The rows come from 4 hidden closed curves, with some noise, and rows from the same curve form a group. Each curve winds through 8 dimensions. The rows are also pushed far along 4 directions, which tell nothing about the answers.
(in the rows, 128 means zero)
Known rows, each followed by its group:
[152 134 133  84 137 159 130 168 145 135 113 152 160  52 148  95 152 135
 152  79 125] | bosi
[127 135  80 189 124 111 203  99 153 140 121  85  77 177  81 170 159 133
 152 104  92] | bosi
[176 132 177  85 170 139 145 131  88 186 121 191 140 115 113 111 146 125
 181 128 148] | mukaz
[138 132 143 121 122 145 147 151 139 149  93 140  76 100 125 121 181 137
 131 126 112] | semu
[166  81 211 118 165 191  93 161 121 148 127 172 171 130 123 143 122  89
 149 138 132] | mukaz
[106 125 132 177 105 124 143 102 118 107 120  61  78 174  69 184 105 128
 150 155 114] | gagok
[140  89 164 126 137 150 121 141 108 153 135 152 154 154 124 119 100 103
 148 154 132] | mukaz
[142 125 157 181 136 129 144  72 141 127 140  97  74 181  98 196 165 115
 149 124 100] | bosi
[120 147  86 131 112  82 106 103  74 131 171 153 188 137 158  87  70 151
  65 136 179] | gagok
[123 157 122  35 146 123  61 174 151 136 158 175 192  99 199  96 124 143
  73 123 154] | mukaz
[128 116 121 123 111  99 121  89  76 127 141 144 154 131 129 110  76 110
 111 162 170] | gagok
[133  98 180 183 115 157 103 111 176  90 139  92 120 157 162 156 141  96
  51 158 147] | gagok
[144 129 114  91 110 136 120 151 132 151 121 145 137  77 148 111 146 119
 128 103 127] | semu
[ 87 146  93 148 104 109 128 142 139 114 128  87 113 139 136 122 121 145
 113 142 124] | gagok
[110 118 149 141 128 119 135 113 126 121 118 112  92 181 114 164 115 139
 121 155 120] | gagok
[160 126 151 122 138 135 111 126 131 136 155 116 123 172 108 151 112 123
 127 137 123] | mukaz
[130 120 106 100 140  85 102 117 113 119 128 164 163 112 182  97 112 128
  98 114 155] | semu
[124 156  67 120 151  83 190  88 116 131 105 164 133  87 116 126 153 156
 175  65 113] | mukaz
[139 126 125  51 127 122  72 184  93 143 129 189 180  73 173  46  95 124
 105 146 160] | semu
[145 144 143  60 133 146  76 163 168 129 155 139 154 123 164 117 127 125
  84 137 137] | mukaz
[187 120 156 101 171 150 155 156  81 187 112 184 132 110  78 102 140 126
 222 100 113] | bosi
[133 115 148 145 142 120 147 131 103 145 117 136 132 161 116 140 114 146
 133 129 142] | bosi
[180 107 196 117 153 165 105 142 123 155 127 136  98 140 104 134 151  89
 175 144 113] | bosi
[136 150 103  70 129 122 125 181  87 167 119 186 160  69 135  60 119 162
 146 114 137] | semu
[113 135 144 104 146 173 119 161 186  86 121 120 137 105 137 114 144 116
 123 143 118] | semu
[124 126 129 166  99 112 133 117 112 133 113 104  74 144 117 136 139 135
 104 150 131] | semu
[117 144 101 126 110  80  90  99  97 104 151 105 147 123 141 116  88 105
  97 162 175] | mukaz
[126 105 150  94 128 126 125 142 139 128 112 162 171 104 196  96 116 134
  83 136 169] | bosi
[163 106 153 130 136 179 148 134 166 118 120 119 114 123  93 161 151 104
 164 106  87] | gagok
[147 111 159 124 149 133 136 119 119 137 129 165 138 144 133 121 125 127
 119 134 134] | mukaz
[145 134 115 115 182  99 156 128  67 187 108 191 108 144  69 131 140 118
 218 124 109] | gagok
[134 113 155 131 147 111  96 106  73 145 133 143 139 137 107 134 103  69
 167 183 159] | mukaz
[106 116 130 140 122  93 144 102  94 127 123 133 153 151 155 125  89 166
 104 132 163] | mukaz
[159 131 167  97 160 172  87 166 128 147 145 190 166 113 140 111 139 110
 102 134 137] | gagok
[102 112 105 125 121  99 151 129  96 130 109 136 155 134 122 123  80 132
 131 157 155] | bosi
[146 131 146 105 136 125 126 124 107 155 135 111 108 149  93 153 119 109
 183 148 129] | mukaz
[138 121 207 104 152 171  93 145 181 125 121 144 121 130 167 163 174 125
 104 129 121] | bosi
[171 108 173 103 167 158 118 171  87 173 121 176 148 140  92 117 112 117
 174 140 131] | bosi
[134 113 115 107 137  98 161 103  91 136 128 158 168 131 131 113  84 160
 153  96 138] | semu
[162 103 176 115 124 161  53 161  99 136 162 135 167 160 113 134  73  99
 104 164 143] | semu
[123 151 116 147 155 130 203 114 143 133 100 134  57 141  79 130 180 154
 181 114  84] | semu
[107 156 122 150 126 139 143 130 152 119 127 134 119 106 143 113 168 141
  95 135 129] | bosi
[155 141 168  62 160 186  86 214 150 169 118 162 128  85 131 103 173 103
 161 134 115] | bosi
[118 130 123 191 118 123 186  65 138 118 120  70  68 156  72 207 159 115
 170 111  99] | gagok
[133 115 120 174 154 138 154 144 153 133 100 105  80 141  83 163 174 111
 185 105  75] | gagok
[126 121 101 135 123 110 125 133 146 140 146 111 140 171 140 138 111 118
  97 140 134] | bosi
[159 101 205 104 171 186 114 162 148 154 110 183 146 104 153 128 175  98
 139 133 135] | gagok
[116 127 123  68 125 103 119 141 114 153 123 154 148 108 169  91 113 129
 140 147 153] | bosi
[138 142 159 103 125 198 116 179 190 142 121 125 111  88 138 142 192 114
 120 121 106] | semu
[121 117 160 107 110 165  81 175 157 103 125 104 144 101 152 118 117 104
  92 170 151] | mukaz
[136 106 145  88 159 133  88 168 128 142 130 153 146 152 125 144 110 107
 148 138 111] | gagok
[162 109 158  76 143 187 121 163 170 126 126 154 146 101 123 135 139 114
 148 102  93] | gagok
[127 125 103 103 109  92 153 120  96 159 109 144 128  97 144 118 130 145
 149 101 136] | semu
[119 114 150 171 137 135 103  97 172  71 124  88  86 172 104 201 140  92
 102 150  99] | mukaz
[ 99 146  84 133 124  95 142 112  91 110 139 124 165 115 127  80  80 140
 145 140 162] | semu
[114 114 114 122 107 112 143 112 168  94 113 110 107 127 162 129 132 142
  87 116 119] | semu

New rows. What belongs after each?
[114 125  81 201 111 100 197  89 167 118 126  69  82 192 109 169 146 146
 105 107 104] | bosi
[128 132  98 124 102 146 111 184 189 106 131  87 123 118 157  99 133 134
  68 130 119] | bosi
[122 131 100 149 131  91 128  95  71 116 152 138 173 131 135  74  73 121
 126 150 173] | semu
[111 120 138  93 145 142 100 156 159 104 117 179 155  95 176  96 139 121
  80 145 132] | mukaz
[139 109 172 135 148 106 103 120  36 168 112 161 141 130 111 127 104  98
 173 161 178] | semu
[116 139  84 178  99 119 116 102 174  77 162  60 109 166 125 144 120 120
  75 129 109] | semu
[103 156 121 144 129 120 159 103 169 124 120 104  80 141 130 167 177 155
 134 107 101] | bosi
[156  99 182 146 142 124  96 110  99 160 143 119 126 172 130 154 124  77
 148 162 157] | bosi
[116 167 101 148 108 150 182 108 161 104 106 100  79  88  84 157 179 139
 134 106 103] | gagok
[125  94 132 132 120  68 122  81  54 142 126 127 131 177 124 143  65 118
 149 154 160] | semu
[ 92 170  64 119 106 127 149 145 172 107 125 117 137  66 151  97 161 151
 102 106 118] | bosi
[100 140 130 106 131 127 151 130 133 132 100 135 117  97 133 132 150 129
 155 137 130] | bosi
[126 103 168 128 151 144  58 164 140 130 127 128 152 138 152 148 133  71
 119 161 147] | gagok
[147 134 156 111 142 165  82 160 150 127 151 164 162 123 157 107 138 121
  64 139 141] | gagok
[ 94 140 134 167 124 129 123 128 139 119 131 112 110 161 128 145 139 125
  82 176 142] | bosi
[162 116 192  36 162 171 110 188 133 155 108 199 184  74 167  98 131 144
 137 113 156] | mukaz
[113 142 110 179 133  94 117 102 101 142 160 116 127 185 125 141 120 132
 102 142 146] | gagok
[143  81 165 186 136 113 141  83  70 142 137 124 122 210  84 158  82 104
 160 164 132] | mukaz
[125 135 174 167 128 147 103 123 144 114 131  95  94 148 129 157 157 127
 109 141 130] | bosi
[ 99 146  84 158 101 113 103 130 147 102 166  98 130 168 140 113 102 133
  42 167 133] | bosi
[114 118 134 120 134 119  80 138 161  72 120 131 126 124 183 106 131 120
  56 146 147] | semu
[133  94 168 120 134 141  42 159 143 131 166 120 167 167 168 127  96  69
  98 181 146] | gagok
[110 126 156 153 141 147 132 144 165 134 111 114  94 170 128 167 163 117
 103 165 129] | bosi
[122 114 129 173 120 112 141  91  68 124 138  84 129 164  58 152  67 101
 193 156 140] | semu
[136 133  94 110  95 127 121 143 156 125 126 126 125  78 156 100 148 126
  92 105 123] | semu
[137  84 173 195 130 134  87 105 136 113 144  89 126 178 146 162 122  65
  91 175 152] | gagok
[133 120 142 207 124 116 155  98 105 126 125  89  88 184  87 162 123 140
 129 134 127] | bosi
[107 179  58 130 118  74 129 116  91 135 152 129 155 116 131  90 108 164
 112 118 153] | mukaz
[161 108 145 131 165 133 121 119 127 117 116 142 100 132  96 138 149  84
 172 124 102] | semu
[122 135 114 134 138 127 149 129 128 102 114 123 112 134  99 124 119 150
 148 118 109] | semu
[119 182 103 113 135 129 143 139 167 118 126 149 117  83 159  96 183 158
  82 109 130] | mukaz
[ 87 138 114 130 111 112  85 154 133 112 149 129 161 156 171 104  93 139
  34 187 167] | bosi
[124 153 141  77 139 150 114 172 169 130 116 168 151  68 195  90 171 170
  94  94 134] | bosi
[133 145 163  84 128 185 143 151 182 123 128 155 136 101 154 123 158 167
  93 108 115] | gagok
[109 152 140 108 155 164 168 147 179 123  98 137 107  95 125 135 190 140
 164 110 106] | semu
[156 101 148 121 174 120 135 134  76 200 121 174 152 122 104 120 135  77
 238 124 130] | gagok
[109 102 141 115 138 108 136 128  74 154 107 141 138 157  97 146  84 104
 174 179 155] | bosi
[149 144 170  54 164 166  80 201 118 173 122 184 153  76 144  91 155 120
 167 129 138] | bosi
[153 114 154  77 151 139 124 162  95 157 108 164 167  86 118 119 111 128
 191 102 140] | bosi
[125 135  87 142  81  94 109 118  94 136 162 114 170 138 156 107  78 163
  61 114 157] | semu
[165  93 142 155 123 134 124 143 126 139 131  87 111 170 104 139 110  96
 141 141 130] | bosi
[140 150 137 167 154 168 150 140 171 137 119 135  90 115 113 144 215 119
 121 109 101] | gagok
[120 105 153 139 111 115 106  83 108 114 142 107 117 177 119 165  89  94
 107 185 153] | gagok
[112 120 140 102 135 127  98 134 138 124 128 119 123 139 126 154 120  99
 141 158 128] | mukaz
[ 78 120  82 133 116  55 114  88  88 110 140 125 166 148 158 131  66 130
 108 144 158] | mukaz
[163 109 140 108 141 136 170 120  58 172 118 147 147 115  57 131  90 111
 247 116 125] | semu
[119 140  85 114 112  89 190  82  99 131 115 146 123 111 120 112 112 158
 135 114 138] | gagok
[114 143 155 120 117 147  78 154 172  98 138 115 139 114 197 111 147 148
  46 134 146] | bosi
[145 127 182  87 158 166 107 179  98 168  95 187 147  66 132  99 156 109
 168 141 155] | semu
[138 111 187 135 153 188 129 144 207 126 101 119  62 138 120 180 216  79
 135 147  87] | gagok
[ 97 150  25 185  92  69 189  89 155 115 144  69 110 165 136 131 124 160
  87 102 119] | bosi
[100 136  65 154 128  65 143 115  87 149 124 122 152 119 140 114 115 133
 158 105 148] | gagok
[141 114 133 123 150 131 170 132 148 150 113 141 124 149 129 150 145 144
 139 101 115] | bosi
[ 95 131  89 189 108  76 168  67 125 119 127  82  85 173 121 159 133 130
 120 140 130] | gagok
[149  91 167 115 150 151  74 162 146 144 141 147 167 126 167 114 132  70
 127 151 142] | gagok
[ 85 138 110 160 104 110 152 101 136 103 113  88  97 134 122 152 131 129
 123 152 131] | bosi
[154 118 164 187 130 122 118 102  83 141 141  96  98 176  84 149 117 111
 153 149 139] | bosi
[135 131 160 147 119 146 116 147 106 152 118 120  89 150 101 147 144 134
 125 151 125] | semu
[157 114 147  64 167 149 141 182  99 161  95 205 171  78 116  88 120 139
 195  96 121] | gagok
[101 128 146 187 128  91 131  71  91 132 134  76  77 212  81 209 114 118
 166 161 130] | bosi
[ 80 163  60 128 118  92 189 137 147 141 109 137 132 116 160 101 145 187
  98 111 136] | bosi
[ 87 157  54 152 111  95 184 117 117 108 102 112 109  92 100 107 135 157
 156 106 109] | mukaz
